The first 9 rows are patterns. Each new row is the sum of 3 different patterns, raised or lowered, with some noise. Before adding, each is slid sideways (what falls off one end comes back at the other) and multiplied by a number that may be negative. Names go in the order of the patterns.
Some rows, each with the names of its patterns after it:
[ 11  -4 -18  -8   3 -21 -15   6   9 -28   4  -2   4   1 -13  15  21 -26
   1   2   0 -40  -3  36  30 -13   7  -8   6 -15  -5  -1 -25   4] | R
[ 38 -10  -8  -5  11  10  16  15  17  -1  18 -20  43  13   8 -21  -2  -8
   5  13  -5 -38  -5 -11 -17  11  -2  -9 -16 -15  -3   7 -12 -10] | S
[ -5  19  12   7 -29  -1  10  -6  19  -6 -13 -10   3 -16  21   6   2   1
  -2 -48 -12 -16  18   1  15  28  -3   9 -24  17 -15  12  -9   9] | B
[ 12   0  18 -49  18  31 -23  16  -2   2   4   2  10 -24  28   7 -19  27
 -15   2  11 -16  -3   6 -11 -11   7  15  -4  -3  -5   7  14   7] | L
[ 21   8  14  -8  -6  19   3  -6  -7  -7  -8  31 -10  -5  34  10  13  -9
  11  25 -35  -6 -15 -16  -1 -23   1  10 -36   5  10  -7   0  -5] | Y
[  8  -9  -6 -18  11 -16 -14  -6   9 -21  30  -1  12   3   7  19  16 -34
   3  15 -39  29  11   0  11   7   8  14  14  -8  13 -14   0  18] | A
[  8 -11  -5 -25  26  -1  24  -8  18 -32 -22  12   1 -26   5 -11  41   2
 -12  -6   3 -18  -1  -5  24  21   0  20  -9 -18  16  -7  18  20] | T
[-26  16 -33  13 -23   4   3  32   9  10 -15   5 -43   2  -5  12 -44 -11
  -4  12 -29   4 -13  17  -4 -43 -10   5  45   5  21  29 -10   1] | G
[-38   7 -16  13 -12  -9  16   4   6 -11 -30  -4   7   0 -18   6   2  -3
 -20 -33  29 -10 -26 -50  -1  17 -15 -28   1  26  33 -33  17  -5] | U

New rows. What belongs after each?
[ 33 -16 -53  19 -23 -59  13 -16 -22 -24 -11 -28  -3  -6 -37  -2 -21  -7
   0   4 -83  -4 -10 -54 -29 -43 -13 -19 -54  40 -32  19   1 -26] | L Y A
[ -4  23  30 -22  22  10  11 -62 -15  19   7   9  24 -30   7 -41 -15 -18
 -21   2  35 -42   7 -29  16 -34  18  36   8 -49  28   5 -12 -17] | R A T
[ -3  13 -65  -8   5 -38 -12  -2 -14  40 -14 -32  19  -5 -50 -88  -2   8
   1 -50  -8   4  20 -44  -5  24 -69 -32  20  -9 -21 -13  -7  -1] | B L U
[ 12   7   4 -13   1  46  36  11   1  27 -54  10  18 -19   1  -7   1  26
  -8  -2   9  -2  -8  -9  25 -28   2   3 -16   7  -7  10   7 -18] | R L A
[-26 -24 -15 -22   8  27  18  -6  49  -8 -40  36 -29   6  -4 -14 -15  25
  -6   6 -15   0   0   2  14  17  -3  12  24  -4  23 -18  -4  28] | B L A
[-29 -49 -18 -18 -11  22 -36  18  -7  -7 -32  35 -43  -6 -40 -26 -41 -33
 -24  14 -55 -46   3 -66 -21 -31  -9 -49 -59 -22 -35 -21 -41  21] | S L A
[ -43  -65  -74  -21  -29 -112  -25  -21   -1  -98  -31  -40  -85  -31
  -47  -51  -19  -62  -53  -35  -43  -23  -58  -39  -23  -42  -45  -55
  -30  -69  -45  -74   -6  -38] | L G U
[-12 -38   3  -3 -25  46  -7  45 -18  56  11  21 -23   2  -3  13  19  12
  -7  45   6  -4  17  60  37  -5   4   7  23   5   0  19  69  38] | B G U
[-20 -50  51  -1  49  -1  37  11   7  51   7 -27  21  31  52   4  31  28
  13 -15  22  28  31  14 -14  44   9 -20  33  13  43  52  37  22] | R T U
[ 18  -6  -1  -7   2   9  10 -14  51 -10  -2  -7  30  -6  19 -30  22   9
   4 -11  -1  26  41 -33 -34 -15 -25 -14  -2 -23  25 -32   1  12] | Y A G
[ -1  -6  21 -27  -7 -29   0 -34  52   7  -6   0  -2  -6  30 -41  -5  21
   6  -6  16   3  13 -11 -21  12 -15  -5 -16   0  25 -39 -14 -20] | S L T
[-37  -8  -1 -32 -17 -22 -37 -43 -14 -17 -40 -34 -18 -25 -32 -78   1 -20
 -40 -49 -13  -2 -34 -42  21  22   0 -30  -8 -19 -67  -3   8  19] | R S U
[-22   8  28  -3  10 -10  37  24   3  10  13  38 -10 -29   0  33  14  40
  14   1  45  33  12  14  20  27   1   6  20   0   1 -14  29  32] | S Y T
[-49 -36  19 -13 -48 -55 -57 -31 -42 -51 -25  13  27 -50   6 -49 -26 -50
 -36 -26 -36 -30  13 -21 -12 -72 -58 -23 -21  -5 -26 -52 -33 -40] | B T U
[ 12  18 -34  16   6  -5  14  -6  17   4  -8 -18  21   7  32  15  25  27
  25  11   6  39  -8  27   2  32 -12  41  34   6  18  -9  -6  20] | S L G
[ 19  36  23  34  13  24  29  34  33   6  62  14  50  13   3  57  22  42
  76  40  16  15  24  12   2  68 -12  35  23  39  34  24   2  35] | R B L
[  0 -13   4  -7   0  32  13  14 -11   6  -7 -46  20   5  22  17  10 -25
  -4  31   4 -21  21 -37  76   0 -25  35  46 -13 -15  12  51 -11] | L T U
[-14   1 -23 -24 -28  -2  21  16  23  15 -37   9   1   6 -17  19 -19  11
  -3  26 -13   9 -23  19   6 -76   4  18  32 -16   1  11 -33 -23] | R S G
[ 62 -45   3 -12 -17 -56 -23  -8  30  13  22   1  -1 -36  42 -11   2 -12
  43 -30  -7 -26  21  37  13 -15 -20 -64 -53 -39 -13 -34   2 -35] | Y T G
[ 49  39   5  10  22  34  17 -24  24  38 -60  43  57  29  21  24  36  40
  33   6  24   9  25  34  20  -4   4  31   9  -6  35  27  19  -2] | R Y A
[  6  -2 -31  12   1  32 -46 -23  45 -35  40   6 -15  14 -27  28 -22 -26
   8 -20  13  36  -3  -1  -1  20  12  27 -11  16  42 -12   8  31] | L A U
[ 11  17   0 -10  69 -17 -16 -27  38 -10   8  11   3  15   9  -7   4   9
   5   3 -16  29 -12 -11 -35  26  38 -33  35   5  41 -22   7   7] | L G U
[ 49  14 -16   7   7 -28  17  22  19  21   4   9  40  37   8  10 -11  -1
  33  -9  12  22 -15  -1 -37 -26   0  -3  -7  28  17 -37  18 -13] | B A G
[-12 -40  25  49  20 -23  43  -5  25   6  23  43 -12  20  38 -10  -3   5
  26   8 -13   1   3 -25  36  -6  26   9  16   7  20 -28  19  -1] | R Y T
[-13 -84  13 -10  -5 -50 -42 -19   5 -31 -31 -15 -12 -24 -52 -42  -2   5
 -44 -30  -7 -23 -31 -51 -21  -5  15 -51  -2 -15  -8   5 -45 -19] | A G U
[-12  16 -16 -10  27   7  -4   1  24  22 -68 -31  11 -22 -20  16  22  10
 -13  58  21  20 -16  22  41 -40  40  55  -6  -3  40   6  22  -4] | R Y A
[-11 -21   9   1  22  17  26  -3  18   1  21  35 -13 -17   3  19  21  19
  -4   2   9   4 -40  44  -6  11  10   8  43  34  10 -20  17  35] | B L U
[-12  27   5  20  14   0 -10 -38   8 -42  10  -5  -6 -16  38 -21 -25  -2
 -10  28 -28  12 -27 -14  -7   4  -5  21 -17  32  -9  -3 -66 -12] | B L T
[ 24  15  -4  16 -11 -17  26  -4 -31  36 -24 -19  -1 -19 -23  -5 -14 -17
 -24   4 -19  -1  -1 -35  10   4 -42  -3  -7   8 -30 -19  30 -31] | L Y A
[ -4 -18   3   7 -10  -8 -54  17  11 -57  -3  -3   1 -24 -13   3 -14  10
 -31 -15  28 -31 -32 -30 -38 -39 -20   7 -33   7   3 -15  -9 -45] | B L U
[ 28  28 -27  -2 -24  13   8   1 -34  10  -1  10   4 -13   2  25   3 -35
 -34  -1  47 -12  59  33  19  23 -14  54 -25   4  16  18   8  36] | R Y G
[ -6  21  39  -7   7  -9 -21  12  -2  12  16  21 -27 -12 -14  57   2 -10
   2  31 -27 -36 -21  31 -22 -10  15  29  11 -44  -1  28  -9 -13] | R T U
[  6   1   6  29   7 -39  29  -6  14  -6 -13  51 -13 -11  41  -6  57  11
  28  14 -22 -20  26  24  60   2   7 -15   6 -18   9 -11  29  16] | S T U
[ -2  45 -11 -36  -7  14  47  65  32  80 -24  -3 -14 -11 -11  14  15  -3
  24  42  16   7  14 -16 -29   7  32  31 -35   6  -3  34  -4  17] | B L G
[ 42 -43  19  12 -20   4 -22  30  16 -17  -1  -7 -15 -34  -5  -5 -12 -34
 -48 -11 -25 -42 -19 -25  -8 -10 -17  -1   4  10 -35  11 -24 -28] | S L A
[  1 -70  -3  26 -38  13  19  -1  -4 -22   7   6 -21  -9   8  -5 -21 -22
  13   2 -16  18  13 -14  18 -15  47  12   9 -22  -2   8   8   4] | S L Y
[ 17  27  -8  13  -5  15  36  -5 -27  32 -18  61  15  14  22  -2  53  15
  -6  31  16 -18  32  14  28  28  50  40  45   7  -5  16 -12  22] | B L A
[  0  32   3 -12 -13  21  19 -33  26 -13  16   3  13  -8   6  -9  12  -6
  -3 -29 -11 -10  21   6  -7  -7  18  -3  -9 -21  29 -12  14 -42] | S G U
[ 16  23   0 -12  -2 -42  44 -11   4   3   7  22  -6   3  36 -27 -25 -29
 -11   4  -7 -33  22  -8  -9  -2   2  -3 -28  19  21  40 -14  32] | R Y G
[-11  14  41   0 -63   5  32 -59  51  31  11  16 -18  38   8  32 -21   3
 -15  27  31   6 -29  -2  -8  -4 -16   4 -19 -12 -49  19  36  10] | B A U
[ 47  17  28 -16  28  56  31 -24 -35  21  17 -46  25  -7  12 -28 -11  -1
  10 -18  23 -23   0 -18  -6  10  51  20  27 -31  52  -7  11 -26] | Y T G
[-14   1 -68  19  20 -28 -21  -9 -15  -2 -15  15 -49  33   0 -44  15 -19
  35  22 -23  12  -4 -12 -52  11  12  19 -26  -1  -1  33  -1  10] | R L G
[-51 -19 -12  11 -27   6 -66 -35  31 -25 -57  32 -47  32 -37 -23  -9 -69
 -57  -4 -44 -13  10 -47  -4 -62 -44  -2 -41 -16 -19  13 -34   0] | Y A T
[ -7 -28   7  18 -26 -40 -30  28  13 -28  16  23  18  10 -24  28   0  19
   1   8  -7   7  11   3 -17  -8 -36  17   8  -3 -30 -14   4  18] | Y G U
[ 41   3   5  11 -61  -9  22 -16 -56 -15  -5   3 -62 -40  47   5 -39 -45
 -37  10  34 -26  16  44   2 -37  -4   0 -49  20 -51   8   2  30] | A G U
[-10  46  27  -5  78 -26 -36  52  -7  27   2  15 -20  -1  34   4  -8  21
 -21  65  21  12  15  33   8  29  13  44  -6  18  23  11  -8   1] | L A T
[ -3  23  -6 -18  36 -26  31  10  16  16   2 -18  13  17   8  -9  62   7
  13  -4  32  19  16  16  25  45  17 -32  60  32  24  -5 -17   2] | S L G
[-23  13 -20  16 -49  12  -3  30   8  22   2 -30  21  76   7  10  38 -37
  31  12  18  27  -2   8  33  22 -49  20   5  -3  -2   3 -11 -33] | R S A
[ 49  59  46  32  57  39  80  40  48   6  72 -11  11  93  46  94  13  69
  47  30  20  43   5  35  12  54   4  32  31  70  28  90  70  64] | B Y G
[-42   3 -34 -36   3 -41 -54 -22 -33 -66  -7   9 -68 -19  -6 -36  -2 -28
 -26  14 -51 -29   0 -10 -68 -44  -7   9 -43 -34 -46 -20 -61  -7] | R L A
[-24 -23 -16 -19  36  -7   3  16 -15 -63 -11  -9  29  18  11  14   3  -9
 -15  10  -8  -1  18 -19 -22  43  15  -2 -35  -2  47 -34   6 -22] | B Y T
[ 30   4   1  27  15 -36  -4  24  23  30  -1 -14  42   7 -17  -1   2  30
 -32 -16 -35 -28 -10 -33 -21  28 -57 -21   6   9   3   4   8   8] | R S Y
[ -8  36  -2 -26  12 -29   7 -19  22 -28   3 -20  30   3   5 -12  10 -53
   6   5  17 -46 -16   9  15 -13  -4  -8  -7   0 -54  -1   3  29] | B A G
[ 31   4  32  28 -10  -8   7  12  10  14  -5  21  -4  -5  12  19  14 -13
  40  33  28   8  -1  46  42  -1  19  13  24 -19  19  55  46  28] | R L Y
[ 26  13  23  13  20  42  11  11  23  35 -22  63  20  11  48  -6  -8   0
  -9   9  19  23 -35  37  11  59  15  25  29 -13  24  56   8  40] | S Y A
[-38 -55 -41 -25 -59 -51 -35 -67 -39 -42 -61 -84 -29 -23 -44 -11 -45 -66
  -6 -56 -34 -45 -51 -54 -15 -17 -74 -66 -24 -86 -38 -30 -47 -71] | R S L
[ 54  -7  12 -50 -21  28  13   3  18  36   5 -16   3  36 -23  46 -27  26
 -33 -20  31  47  -1  16 -37  41   0 -26  -7   6  12  -8   1  -3] | B T U
[-37  16  25  -6  32 -37 -31  25 -21 -22 -13 -37 -15  -6 -26  44   5   6
  17   9 -18  -6 -29  63 -56  18  56 -30  25 -50   6 -27  16   1] | B L Y
[ 17 -31  35  16  -8   6  -8 -23   8  17   5  34 -37  -2  -9   8 -11  25
  52 -26 -26  48 -13  54 -17  13  -2   0  15 -31   1  21 -19 -10] | B L T
[  4  -7   0 -23  23  10 -34   1   3   3  -4  -5  -5 -16 -35   4  -2   7
  -6  10  30   3 -21  15  11 -44  -3  16  -3 -55  20  11  49 -17] | R B L
[-26  16  24 -40  19  24  41  -3   7 -23  27 -15  -4 -49   0  14  39  49
   3  23  -3  18  13  30  -6   5   0  22  11 -20   0  49  18  22] | B Y U
[ -3 -20  72 -11  28 -63  25 -11  -8 -13  21   7 -16  -6  18  47   7   8
 -68 -17 -23   2  19 -11  18 -24  39 -36  32  -7   8 -58 -26 -28] | S B G
[-16 -39   1 -33 -36   0 -15 -27   3  -5 -18  -9 -10   4 -16 -48 -41 -20
 -22 -24 -15 -19   3 -28 -38 -33 -16 -19   3 -27 -31 -24 -17 -36] | B Y T
[ -3 -35 -32 -12 -10 -16  19 -42  -9 -15  16  -9 -23  10 -25 -13 -58 -33
  24 -18 -10  15 -32   9 -18 -34  -4 -46 -29 -23  12  34   6 -34] | T G U
[ 61  13  10   2  35  23 -61 -30   0   8  15 -14   7  14 -36  12   9 -19
  19   3  35  -2  38   3  -6   0  22 -11  13  -6 -11  43 -30 -19] | R B Y
[-17  13  -6 -27  11 -13  41  -7  16  -8  37  21 -18 -12  51 -24  23  15
  -5  53  13   6 -22  19 -10 -21  17  19  20  15  37  -8   6   1] | S L G
